The rows come from 4 hidden closed curves, with some noise, and rows from the same curve form a group. Each curve winds through 8 dimensions. The rows are also pushed far along 6 directions, which tell nothing about the answers.
(in the rows, 128 means zero)
Known rows, each followed by its group:
[ 92 152 123  96  97 115 151 158 117 150 104 167 195 135 152 147  93 147
 143]
L
[156 207  61 122 116 102 147 151 165 129 107 138 210 133 167 145 121 143
 133]
Q
[118 134 115  91 143  95 178 122 165 186 113 103  69 204 107 136 127 165
  93]
H
[114 151  98 175  90 134 111 147 100 105 106  88 142  93 154 134 187 100
 160]
L
[191 150 133 146 154 131  96 142 116 125 174 134 130 157 128 124 169  81
 160]
L
[131 131 136 150 107  97 122  74 107 157 155 189 143 153 143 140  81 187
 129]
H
[104 127 163 150 134 152  84 156 100 101 123 128 167  83 148 130 135  67
 144]
V
[161 136 149  40 149 134 130 110 172 169 135 137 185 186 112 122  21 174
 143]
L
[128 152 101 140 131  99 128 109 149 131 124 107 147 136 150 131 144 108
 122]
Q
[139 170  83 132  79 154 118 151 150 103 132 114 115  88 145 142 117 164
 127]
V
[128 134 116 108 150  88 147  83 166 131 144  86  76 151 124 119 148 125
  93]
Q
[124 137 104 158 101  90 157 112 113 146 106 198 169 130 136 139  97 183
 121]
V
[ 72 135 102  98  75 185 127 138 122  76 127 126 174  42 180 130  93 137
 128]
V
[119 123  94  86 116 163 150 159 125 112 114 118 182 129 152 129 150 125
 145]
Q
[114  79 152 105 165 142 143 164 102 112  95  97 146 121 109 103 175  82
 134]
V
[115 113 141 131 120 117 118 166 120 132 117 131 127 124 118 146 144 123
 124]
V
[125 161 118 117 134 121 135 113 168 105 116  95 145  96 138 120 112 144
 121]
V
[154 151 109  65 146  94 171 120 164 147 125 115 110 172 106 115  94 171
  98]
L
[121 197 114 135 107 100 120  92 170  97 156 138  84 104 157 143 119 163
  85]
Q
[142 132 185 140 147 112  99 125 111 151 134 172 158 129 106 127  47 133
 138]
Q
[137 101 136 123 124 154 112 107 126 125 151 140 106 134 109 127 110 123
 136]
Q
[154 160  97 162  98 125 117 163 132 122 129 150 152 114 143 150 151 146
 144]
V
[117 109 116 131 117 139 138 142  94 161 134 144 145 146 135 128  95 138
 132]
Q
[118 133 101  77 132 120 168 117 155 126 122  88  32 159  96 115 137 127
  79]
V
[ 69  90 120  91 138 115 196 120 127 130  82 128  92 126 111 116 126 144
  73]
V
[186 175 124 138 168  83 145 162 179 184  99 156 157 185  96 142  92 140
 127]
H
[ 80  91 111 113  69 130 147 149  61 148 104 194 247 122 169 145  93 171
 160]
L
[139 170 125 114 109 110 117 146 157 105 128 118 153 100 142 135 139 128
 142]
V
[111 127 108 164 116 124 149 106 127  96 144 125  79  86 154 124 194 134
 106]
V
[ 77  60 144  96  98 151 160  98  89  98 152 163  56  78 119 121 100 195
  79]
V
[105 131  75 152 128 118 163 144 136 127 101 104 146 138 160 134 208  95
 122]
H
[ 99 131 113  82 110 154 138  98 117  70 153 112 124 104 135 126 120 129
 128]
H
[112  83 121 107 137 137 139 146 133 123 115 123 157 109 139 124 142 112
 115]
H
[160 162 153 104 140 157  87 142 116 102 132  69 147 117 105 109 106  87
 182]
L
[164 154 153 172 126 122  94 123 130 111 176 152  22 112  92 121 137  99
 114]
Q
[157 100 114 158 131 126 110 167  86 147 127 102 164 138 127 121 158  99
 160]
Q
[120 124 140  61 148 180 120 123 145  89 111  74 130 109 109 118  88 121
 127]
L
[ 84  68 110 110  99 185 125 125  98 108 123  71  97  84 141 105 130 112
 118]
H
[192 126 203 112 177 139  47 140 116 190 178 137 167 206 111 132  77  86
 181]
H
[123 182 106 113 116 156 108 133 181 123 123 133 153 135 153 165 102 133
 126]
Q
[ 71  97 106  99 116 127 177 130 109 145  84 137 123 138 122 124 100 134
  92]
V
[158  88 155 121 155 134 122 109 122 143 137 147 145 150 108 117 116 132
 144]
L
[124  99 190  40 138 152 100 115 114 138 171 136 113 165 102 132  71 135
 136]
H
[112 139  95 149  96 135 155 141 109 117 105 177 153 101 155 137 132 164
 118]
V
[ 80  88  80  63  91 174 155 106 105 110 103  76 194 113 168 101 107 134
 142]
H
[124 169 134  83 143 113 133 137 186 157 120 158 151 171 138 160  84 159
 101]
L
[ 78  84 157 113 118 174  93 145  73  88 132 129 190  78 163 125 131  86
 145]
V
[211 204 161 146 147 113  66 113 148 163 192 167 133 175 108 139  31 144
 154]
Q
[133 120 146 170 149 123 127 141 122 124 131 137  74 131 113 128 196  90
 123]
Q
[ 97  84 117 106 113 139 168 126  99 144  90 113 126 129 118 101 116 142
 126]
H
[115  90 132 135 139 139 146 164  95 140  89 132 165 147 120 134 186 100
 159]
L
[193 156 145 216 147  77 101 131 126 188 139 204 134 197 104 151 145 113
 159]
Q
[ 91  73 130 132 127 127 151 130 121 149  83 126 157 140 134 138 170 134
 134]
L
[127 117 119  97 161 131 149 112 140 126 119 137 144 154 131 132 121 139
 102]
L
[127 173  72  97 136  88 208 127 155 154  70 104 144 196 105 130 137 149
 129]
H
[137 100 117 118 139 140 156 140 131 118 106 114 135  99 111  97 115 120
 123]
H
[138 136 177 163 151  95 117  82 151 145 161 190  73 132 116 136 112 140
 102]
L
[118  80 123 176 128  88 153  74  93 166 134 152 121 157 143 117 157 152
 120]
H
[107  75 146 145 115 140 110  79 115  89 192 125  29  74 133 121 144 146
  81]
H
[150 144  53  89 117 163 136 192 138 107  91  25 185 120 144 104 175  73
 162]
Q
[129 124 106 116 124 146 143 136 129 136  91 175 225 134 147 135 102 140
 148]
L
[114 170  72 140  73 119 162 134 151 135 103 169 132 114 150 147 117 175
 117]
L
[127 119 143  94 141 139 123 171 135 147 106  72 131 144 114 126 120 121
 135]
V
[108  97 131  97 160 129 156 134 146 165  93  85 125 155 111 130 103 140
 110]
Q
[138 123 101  44 164 118 198 148 190 162  81  87 143 167  95 105  81 150
 103]
H
[137 128 133 118 158  88 161  95 151 134 128 141 116 161 126 123 177 131
 112]
L
[ 86 125 110 125 107  93 163 101 154 134 102 161 125 139 143 152 140 172
  92]
Q
[173 173  95  90 131 155 131 142 199  67 135  74  64  75 101 108 122 124
 101]
H

New rows. What belongs after each?
[112  95 127 161  89 146 114 136  92 107 110 124 152  64 140 110 144 105
 157]
L
[212 179 125 125 174  98 143 147 155 199 118 130 147 232 100 111 133 106
 167]
H
[139 106 154 169 144 136  96 125  74 142 152 138 136 120 125 113  95  92
 141]
L
[148 134  97 101 151 134 148 169 107 171 105 129 249 195 154 124 138  85
 178]
L
[136 124 156 149 123 156  73 110 107 104 180 130  84 104 148 123 157  87
 133]
H
[164 121 138 138 160  96 143 109 112 184 117 119 131 199  89 113 107 130
 154]
H
[158 167 167 169 159  98 103 142 146 163 145 139  82 168 108 149 155 101
 133]
L
[104 139 111  86 129 123 151 131 151 120 126 132 116 146 132 141 137 133
  99]
V
[108 118 124 128 167  98 182 164 124 180  56 137 160 179 110 123 139 102
 116]
V
[151 117 131 122 181  85 152 115 145 209 121 110 126 237 127 123 178  99
 131]
H
[149 146  92  75 135 165 117 149 187 128 126  54 131 149 142 121 139  99
 128]
L
[ 98  37 147 126 131 133 159 120  85 143 115 162 151  98 113 106  74 155
 114]
H
[125 101 144  53 179 141 146 151 164 152  98  34 110 165 108  93 148  73
 120]
H
[145 140 156 142 146 113  99 128 146 145 129 128 112 147 101 129 109  91
 135]
Q
[182 132 139 140 173  79 148 167 144 190 116 130 146 209  96 135 169 130
 151]
V
[122 152 135  88 152 124 145 131 135 130 100 127 175 151 121 121 108  95
 144]
H
[122 139 155 155 141 132 100 159 113 154 123 147 161 146 138 150 133  90
 154]
L
[160 148 158 128 176 113 117 136 154 159 123 148 174 173 128 129 135  86
 149]
L
[171 149 112 114 138 145 116 147 151 139 137 107 136 146 119 141 101 153
 137]
Q
[136 172 115  66 126 152 135 186 152 108 104  85 147 130 122 124 146  94
 152]
L
[103 127 128 102 151 128 145  98 139 109 124 107 125 124 134 112 126 120
 104]
V
[187 164 126 124 120 147 106 114 146 115 169 139  79 123 117 109 110 136
 133]
H
[109 142  79 148 116 133 145 132 135  81 126  95 105 102 156 133 216  90
 117]
H
[ 82 115  95  78 112 139 161  98 166  78 128 105  68 101 148 139 176 161
  66]
L
[ 87 122  61 141 146 123 205 113 140 141  70  75 137 148 162 109 201 106
 109]
Q
[133 218  96 132 105 131 129 152 154  98 109 138 137 114 125 152 101 134
 133]
H
[122 139 147  55 115 184 103 190 115 105 118 106 189 109 123 128  91  96
 173]
L
[152 117 211 135 166  86  98 117 108 156 164 147 103 154  94 123 106 118
 135]
L
[113 156  93  82 101 151 157 141 157  85 113 107 101  80 130 120 105 166
  96]
Q
[157 167 103 109 123 150 120 125 172 131 128 137 141 151 123 139 100 129
 141]
Q
[ 99 166  93 157  97 102 154 107  98 116  98 175 193 126 167 156 149 164
 141]
L
[148 121 151 166 117 139  87  96  98 104 178 130  97 104 130 120 153 110
 157]
L
[ 98 105 148  92 149 137 148 113 143 149 110 126 147 138 130 115  94 113
 121]
L
[116  91  98 142 126 121 155  93  82 133 129 119 133 149 137 123 150 148
 128]
L
[161 128 109 146 154 105 157 142 160 133 109 114  96 130  99 117 153 121
 108]
H
[155 155 106 145 138 165 126 132 139 111 116 120 154 106 138 127 114 132
 142]
Q
[136 182  95 112 121 110 156 133 158 121 115 126  82 147 115 153 133 175
  98]
L
[ 94 107 120 137 137 136 162 146 115 130  99 150 141 117 135 132 141 135
 109]
V
[161 171  82 189 113 120 121 112 124 112 151 134 115 118 151 120 163 110
 133]
Q
[ 90  95  81 175  70 151 126  91 130  81 140 144  68  51 167 140 167 156
  79]
L
[ 56  49 130  94 101 153 153  84  76  96 133 110 100  83 144 101 120 138
  98]
V
[116 125 138 110 137 154 135 136 153 115 120 124  89 118 112 136 124 131
 107]
Q
[116 179  60 158 100 136 143 139 145 157  82 134 193 148 169 148 108 137
 139]
Q
[121 129  96 129 109 160 133 133 123 132 122 160 209 100 165 120  62 136
 137]
H
[141  67 152 142 148 109 138 119 122 149 143 156 110 124 122 112 139 140
 106]
H
[157 173 148  91 163 133 108 162 119 150 112 123 235 193 127 146 111 106
 191]
L
[108 104 126 128 125 128 142  78 136 108 132 141 110 121 135 126 151 137
 115]
Q
[ 83 120 100  96  77 146 128 126 117 115 143 158 162 113 166 147 101 148
 117]
Q
[130 103 159  58 174 130 151 158 141 222  90 114 165 221 106 113  71 111
 137]
H
[129 107 124 109 151 137 165 111 122 107 137  68  63 127  92  88 149 107
 122]
H
[141 115 130 137 144 149 105 159 119 139 138  53 104 139 125 118 170  70
 150]
V
[138 107 149 116 119 150  96 136 138 118 165 140 124 113 140 128 147 105
 138]
L
[ 93 103 115  97 123 151 134 139 102 104 126 110 169 109 153 107 149  71
 138]
Q
[100 110 138 143 136 124 137 105 118 104 143 139  78 123 137 142 194 120
 104]
L
[ 63  83  90  91  84 171 143 147  96 100 100  50 180  84 178 102 185  74
 161]
L
[132 115 150 162 100 107 114 117 113 137 166 213 104  94 135 133  88 157
 105]
L
[150 137 127  88 135 178 100 179 119 119 139 127 161 132 127 134 103  99
 146]
L
[128  70 146 112 125 157 125 114  70 104 178 133 103  99 118  99 111 128
 129]
Q
[135 190 121  94 101 107 137 144 171 169  91 166 211 147 136 141  32 176
 147]
L
[127  65 116 136 123 145 125 147  80 136 130  99 149 119 130 121 138 126
 141]
Q
[ 82  65 147 170 117 130 137  95  50 164 136 161 110 147 138 123 137 118
 132]
H
[157 147 124 176 127  95 100  91 156 127 163 128  63 139 125 152 163 149
 109]
Q
[149 203 108 100 142 125 132 160 163 136 125 128 172 139 142 130  83 112
 129]
Q
[142 128 125 108 127 134 140  99 146 109 131 140 124 108 116 127  90 181
 116]
Q
